All rows are made from the same 7 directions, up to rounding. Whole rows:
In the rows, zero is written as 128.
[[ 91  98 144 147 116 108 100 139 134 109 111 156]
 [145  81 112 138  87  86 122 137  52 106 141 168]
 [102  84  98 174 161 106  94 186 145 100 134 145]
 [179 158 174 140 126 117  89 111 152 133  99 144]
 [ 94 117 145 149 101 141 125 134 164 170 121 147]
 [202 141 113 128 106 112 131 144 107 143 145 138]
 [142 126  98  92 156 136 138 139 152 109 131 118]
 [ 60 134 155 139  73 100 133 150 109 109 128 122]
 [164 167 137 107  60 111 151 150 125 150 141 126]]

Rows cut short, each followed by the rest of it:
[101 143 162 170 113 124 123 109  90] | [140 128 117]
[ 65 107 127 136 190 154 111 124 181] | [112 108 118]
[ 61  82 133 131 164 164 125  81 140] | [137 109 139]
[ 95 112  75 120 152 127 155 166 110] | [ 99 159 100]
[130 138 157 146 136 133 102 120 162] | [141 107 137]
[179 123 133 141  70  78 118 143  61] | [115 139 157]
[185 108 121 148 144 113  84 155 167] | [130 115 168]
[123 145 105 143 205 157 131 127 143] | [122 138  84]
[133 139 164 178  94 137 123 103 106] | [187 129 140]
[ 92 162 110 179 167 161 153 146 127] | [164 161  68]
[ 45  75 144 110  54 146 150 111 151] | [176 116 175]
[141 146 182 147 123 111  92  95 113] | [113  99 138]
[113 139 124 114 140 152 146 118 147] | [142 130 110]
[ 94 151 165 134 168 120  95 121 156] | [ 78  97 106]
[ 93 136 136  97 160 158 156  62  89] | [112 124  93]
[ 79 163 109  82 122 159 187 138 153] | [139 148  75]
[ 83  77 114 155  67 108 149 133  47] | [141 154 154]
[133 172 164  98 113 115 118 132 166] | [103 105 115]
[102 106 121 106 114 102 144 107  44] | [ 73 135 122]
[109 159 193 135  92 109 107 104 124] | [116  99 129]
[182 116 153 131 162 119  82  85 120] | [106  96 158]
[ 93 104 142 159 130  99 109 117  62] | [ 85 125 132]
[ 82 140 183 133 142 151 110  77 158] | [135  91 125]
[ 88 119 165 108 151 154 116  69 154] | [124  91 134]
[121 119  88 117 156 135 156 126  83] | [108 154 101]
[ 72 142 160 101  84 105 146 110  82] | [ 86 121 110]
[120 171 149 132  92 102 115 193 192] | [121 122 119]
[131  85 124 196 128  90  85 157  89] | [112 131 164]
[ 61 171 165 129  84 152 169 102 116] | [166 135  88]
[108 151 153 187 144 119 100 147 135] | [128 125 111]
[121 128 115 100 147 127 131 137 147] | [ 99 124 118]
[185 123 129 115 112 112 132  89  53] | [119 133 142]
[119 131 107 119 108  96 146 156  73] | [ 86 151 109]
[161 182 135  72 153 135 134 125 175] | [100 114  94]
[128  96  89  57  97 144 169 132 153] | [143 136 150]
[149 165 122 141 165 103 113 159 117] | [ 77 135  91]
[186 108 114  87 106 113 135 106  88] | [115 129 157]
[ 85 128 101 101 199 171 156  98 133] | [111 133  82]
[104  95  73 131  86 135 180 161  92] | [168 176 131]
[111 109 154  95  82  99 123 105  95] | [ 91 108 154]
[137 118 154 158 130 100  76 147 156] | [108 103 158]
[144 105 164 168 100 100  75 140 151] | [138 101 184]
[116  68 111  86  95 131 154  83  72] | [128 129 166]
[ 84  92 159 166  76  92  86 165 155] | [126 107 181]
[ 89 101 121 141 126  99 126 133  65] | [ 80 136 125]
